The first 8 rows are patterns. Each new row is the sum of 3 different patterns, raised or lowered, with some noise. Before adding, each is slid sideways (what falls off one end comes back at the other) and multiplied by a number that may be negative. Names go in the order of the patterns.
(in the rows, 128 means zero)
Some rows, each with the names of its patterns after it:
[102 153 129 150 117  96 146  95 107 117 127 116 124 101 146 159 161 123
 158 140 143 153 153 151 115 106 137 103 123 159 147 122 153 140 155]
vez
[137 100 124 153 146 127 161 140 100 161 130 120 159  99 149 115 125 121
 141 161 136  96  99 121 108 134 130 135 137 159 156 132 116 102 137]
rira
[156 127 126 151 111 150 137 155 123 158 106 111 108  98 133 133 123 114
 144 160 153 122 104 125 161 160 141 136 114 106 128  99 139  96 127]
bulu
[127  97 119 161 158 105 111 108 114 108 102 148 142 132 121 154 108 119
 118 101 130 152 152 131 100 141 125 106  95 151 116 105 150 123 147]
nezu
[139 119 116 144 136 104 123 114 112 106 133 159 148 117 135 136 154 131
 100 119 100 101 134  97 122 148 125 107 124 133 152 141  95  95 108]
niv
[150 102 121 105 129 159 142 140 123 138  98 140 137 126 131 148 133 117
 144 151 154 113 132 162 131 129  98 112 154 129  95 126 159 127 129]
Toli
[134 102 117 105 121 133 137 138 116 108 111 122 161 139 123 153 140 160
 144 152 113 151 123 143 136 101 116 109 117 120 125 132  95 114 127]
bofit
[131 114 101 105 123 159 157 157 101 114 139 135 124 133 138 153 160 119
 136 116 122 133 146 109 144 128 124 125 141 131 126 132  96 110 137]
siku

New rows, each followed by the names of its patterns:
[168 145 152 170 151 128 139 118 143 137 163 132 133 157 153 156 151 138
 149 203 185 172 135 124 117 134 123 167 144 152 180 161 153 147 122]
rira bulu siku
[103 106  93 134 114 106  91  75  82  69 114 143 150  90  95 120 128  89
  63 114  66  60 110  83 107 109  87  82 130 132 105 111  81  69  63]
nezu niv Toli
[121 190 125 103 100 144 119 117 147 135 121  91 155 139 117 149 108 156
 182 140 127 142 122  88 118 167 140 164 116 145 124 100  77 106 150]
nezu Toli siku
[113 131 117  84  97 134 115 113 106 116 144  67  93 110 113  79 134 129
 130 136  86  70  95 123 132 105 130 150 136  97 110 136  80 126 118]
nezu niv bofit
[110 111 106 102  77  66 103 122 105 100 101 145 121  82 109 103  58  73
 144  98 106 127  96 154 114 118 125 126 130  66 106 135 113 101 105]
rira nezu bofit
[115 132 128 180 109 134 136  98 128 121  94 132 164 133 144 139 147 117
 100 103 166 171 165 151 148 108 124  98 116 104 140 169 135 113 178]
rira bulu nezu
[128 101  87 126 128  79  76 125 120  63 131  79 120 109  71 118  94 113
  79  73  68  99  65  99 146 147  92  93 114 100 105 103  74  87 120]
vez nezu niv
[158 141 158 164 147 118 115 184 198 188 162 169 160 149 187 181 161 177
 181 193 176 194 147 167 133 168 199 140 163 159 168 134 183 198 117]
bulu nezu bofit
[156 135 143 122 153 168 160 139 128 137 144 102 147  98 122 100 165 111
 139 140 130 176 132 130 149 169 151 107 146 137 152 139 166 143 160]
nezu bofit siku
[145 135 142 117 140 112 145 139 144 124 151 154 143 142 170 143 103 116
 143 102 131 175 134 129 150 118 185 100 160 127 151 128  98 149 128]
vez rira niv
[ 95  60 110 114 104  96 106 154 135  95 109 107 153 110 109 114 138 125
 134 135 111 150 100 112  74  66 122  84  90  93 108  94 110 135 117]
nezu bofit siku
[142 153 144  95 126 132 132 122 144 131 126 118 140 135 107 105 151 114
 111 144 136 129 131 135 108 120 107 134 156 128 104 109 136 128 140]
nezu Toli siku
[126 123  99 134 120 141 143 120 174 171 122 133 120 127 157 135 101 113
 125  99 120 147 122 111 133 126 153 139 163 120 104 101 141 139 130]
vez bofit siku
[ 77  83  96 130 120 102 102 113  98 116  82 104 121  97 134 148 126  82
 125  97 106 161 134 120 137 116 132 152 154  99 150 122 148 147 108]
Toli bofit siku
[149 187 152 154 141 174 124 136 134 126 130 154 107 119 152 155 168 157
 124 195 139 119 136 153 177 145 100 129 189 188 165 151 121 161 116]
niv Toli bofit
[156 163 153 171 138 113 156 160 112 123 152 142 126 157 146 159 160 110
 118 176 185 120 103 117 133 142 155 181 150 139 135 162 124 146 141]
nezu Toli siku
[204 173 107 109 170 127 112 123 162 115 132 134 187 166 100 137 170 117
 136 128 132 184 144 141 127 146 159 150  94 122 163 124 141 109 105]
vez niv Toli
[ 70 111 113 107  76 122 118  58  78 124 120 108 107  82  69  52  98 119
  75  71  66  86 132  93  99 138  92 150 112  89  77 139  85  98  81]
niv bofit siku
[143 160  92 113 115  95 166 123 112 131 122 114  90  82 119 136 114 137
 115 116  84 113  84  99 103 123 119 107 114 144 147 102  88 106  96]
rira bofit siku
[168 103 180 149 163 136 168 129 114 155 190 181 164 159 149 151 167 154
 124 161 161 211 188 168 139 199 147 152 156 128 112 121 176 124 140]
rira Toli bofit
[127 138 111 114 115 106 111 108 136 113 161  95  39  49  78  95 105  83
  80 125 186 177 124  51  69 153 149  93 113 122 117 130  99 133  42]
rira bulu siku
[152  93 131 122 133 112  77 124  70  70 119 120 132  77  67 114 179 127
 116  76 100 120 154 129 131 111 107 135 131 140  97 160 125 160 117]
Toli bofit siku
[118 132 151 108 104 103 119  86  72 104 133 141 121 104 131 122 130  86
 114  91 107 121  84 131 130 126 151 110 117 129 142 115 101 102 130]
rira nezu siku
[141 117 161 151 163 158 148 108 180 188 125 206 142 176 160 169 161 191
 173 141 105 153 134 132 146 151 149 157 193 191 146 160 145 148 157]
vez rira bofit
[110 147  79 100  77 131  97  98 142  93 109  99  78  84 120 117  80  90
  91 101  91  84 113 135 152 104 125 123 105 131  92 152 109 159 101]
vez nezu bofit
[160 111 149 100 128 133 112 151 158 135 157 117 153 159 167 110 116 174
 212 157 164 168 108 146 105 142 121 126 131 129 180 162 141 189 166]
rira bulu nezu
[132 164 115  84 140 187 156 176 183 176 218 124 105 165 166 173 170 160
 137 159 171 104 114  90 165 151 152 168 206 115 204 197 157 139 143]
rira bulu nezu
[ 93 102  93  80  83 102  76  76  70  81 116 120 117 102  69 116 113  77
  77 133  97  97 100  97 116 125  89  91 123 106  69  72  94  87  93]
nezu niv bofit
[105  84  99 103 132  86  85  91 101  94 101  87 100  94  94 117 143  87
 143 116  62  94 125 100 106  98 127  81  89  97 128 145 105 147 126]
vez bulu siku
[177 189 132 188 185 187 192 160 129 172 161 148 109 141 173 165 151 187
 179 115 141 137 147 162 119 166 128 164 147 150 171 145 127 101 142]
rira nezu bofit
[144  87  85  80 111 120  93 101 147 143 173 111 138 105 139 148 122 131
 104 117 110  97 119 135 149 107 137 136 143  80 132 135 148 110  81]
vez bulu nezu
[131 158 124 146 118  85 143 151 120 106 121 143  94 113 128 133 165 125
 163 133  87  96 145 121 130  72  84 123 148 139 152  94 125 115  88]
vez niv siku
[183 111 114 154 172 130 134 101  76  93 107 133 153 137 110  78 155 108
 145 117 158 164  97 109 100 119 108 143  96 121 106 106 121  90 108]
vez nezu niv
[134 140 120 111 162 175 156 167 137 152 185 149 130 172 158 154 175 178
 168 172 126 164 161 175 147 173 148 145 189 181 151 156 158 161 164]
Toli bofit siku
[145 136 133 112 140 124 109 154 142 149 126 162 123 106  87 121 139 121
 100  96 143 159 159 121 105 167 142 121 144 127 116  97 102 119 164]
bulu niv Toli
[137 109 135  82 111 110 162 154 108  70  75  46 124 151  92  63 105 110
 130  54  64  85 101  95  87 127  53 120  66 121  94  77  64 115 111]
vez bulu siku
[ 87 146 171 143 164 108  76 107 122 107  68  89 150  79 122  97 116 183
 110 162 135 158 121 129  89 104  96 101  81 108 113 140 110  89  67]
vez bulu niv
[ 89  91 155 115  24  19  91  81  78 105 112 126 101  95  82  96  79  94
 119  75  72 109 100 132 136  85  59 119  62  89  89  47 135 100  94]
rira nezu niv
[104 136 128 106 123 150 116 118 105  97 113 154 124  96  99 110 153 124
 123 107 108 131 142  98 121 124 109 140 132 148 100 120 126 128  88]
rira nezu siku
[169 212 181 132 120 119 192 125 136 187 197 137 159 199 138 144  92 157
 196 148  88  83 173 190 188 148 154 225 128 113 164 143 115 134 130]
nezu niv Toli
[137 150 139 128 140 186 143 155 170 172 190 139 178 154 169 134 117 176
 140 149 161 148 149 156 146 169 199 179 174 177 164 163 153 171 171]
vez bulu bofit
[144 191 170 162 174 130 150 166 153 173 153 175 153 173 173 197 143 168
 136 160 171 119 138 155 160 166 161 162 103 124 141 148 122 151 124]
rira niv bofit
[106  93  73 108 110 101  58 124 118 101  97  91  65 109  94  53 121 148
 102  99 107 104 107  70  55 111  77 111 117  93  79 108  81  82  99]
nezu Toli siku
[135  47 111  61 102 125 131 123 123 103 176 157 161 114 102  95  93  86
  59  42  80 126 124  79 100 106 122  97  68  54  51  85 119  72 131]
rira niv bofit
[ 91  91 126  68 106  70  86 119 143 144 119  80 105  96 125  99 130  98
 102 133 115 123  87  58  88 148 161  96  90  70  85  80  52 116  77]
rira nezu bofit
[108 107  91 115 105 157 146 128 132 145 119 117 116 100  95 139 145 143
 161 141 160 137 134 132 161 106 100 132  66 142 138  90 141 116 136]
rira bofit siku
[127 122 152  86 116 123 133 114 158 135 125 146 141 147 130 139 105  87
 103  89 124 115  82  57 119 116 136 131 130 151 117 149 130 122 132]
bulu Toli bofit
[129 107 118 145 167 157 120  93 116 120  79 108 115 123 153 138 100  85
 119 136  92 103 132 111  83 158 117 108 138  75 149 133 125  88 104]
rira nezu niv
[128 100 124 110 148 160 129 115 147 166 143 156 122 123 121 140 158 114
 127 156 141 141 144 123 149 124 165 150 151 111 115 129 114 132 134]
vez bofit siku
[ 86  49  99 104  90  83 108  87 123 144  98  98 100  60  93 158 111  89
 112  80 113  78  87 126 127 110  65 132 117 119 102 104 106 125 126]
rira nezu siku
[102 150 199  96 161 137 143 151 150 118 120 127 109 135 148 107 145 108
 120 123 107 124 190 136 144 163 108  88 138 117 163 101 141 125 155]
vez nezu Toli
[116 175 120 157 131 128 138 188 159 129 156 130 162 140 111 154 151 166
 163 156 104 123 137  97 130 145 161 131 110 168 155 111 139 164 115]
vez nezu siku
[135 106 140 115 150 101 157 129  95 125 142 130 113 134 158 100 122  87
 142 171 136  87  92 121 144 141 121  71 101 100 129 128  88 118 101]
bulu Toli siku
[142 161 167 146 153 156 172 156 140 118 154 135 138 153 164 174 178 187
 187 151 204 146 147 138 173 160 139 134 139 161 171 172 148 132 154]
niv bofit siku
[116  94  98 125  68  96 105 121  93  85 121 114 121 145 109 109 127 142
 122 142 160  73 138  88  90 100 129 124  81 125 143 175 117 170 106]
vez rira bulu
[168 124 114 132 132 117 150  81  55  87 132  93  98  95  88  71  92 116
 145  89 138 142  95  80 124 101 110  80 114  93  97  62 129 130 110]
vez niv Toli
[210 165 170 155 191 165 171 170 139 141 169 133 157 195 188 172 176 157
 194 139 160 138 171 183 140 130 144 169 139 142 179 131 124 162 175]
vez nezu Toli
[121 129 145 151 180 110 183 203 161 152 155 139 186 152 163 194 157 173
 135 160 111 145 158 168 188 181 164 163 166 150 174 141 129 189 193]
rira niv Toli
[103 132 198 204 179 162 160 169 116 121 176 160 149 170 183 165 146 126
 138 131 155 155 147 184 165 184 166 139 199 131 136 155 170 170 161]
bulu nezu niv
[138  72 103 123  81  81 139 177 147  83 125  90  36 128 144  78 109 105
 120 105  82  42 118 165 158  57  61  66  91  80  84 140 134 130 124]
rira nezu siku
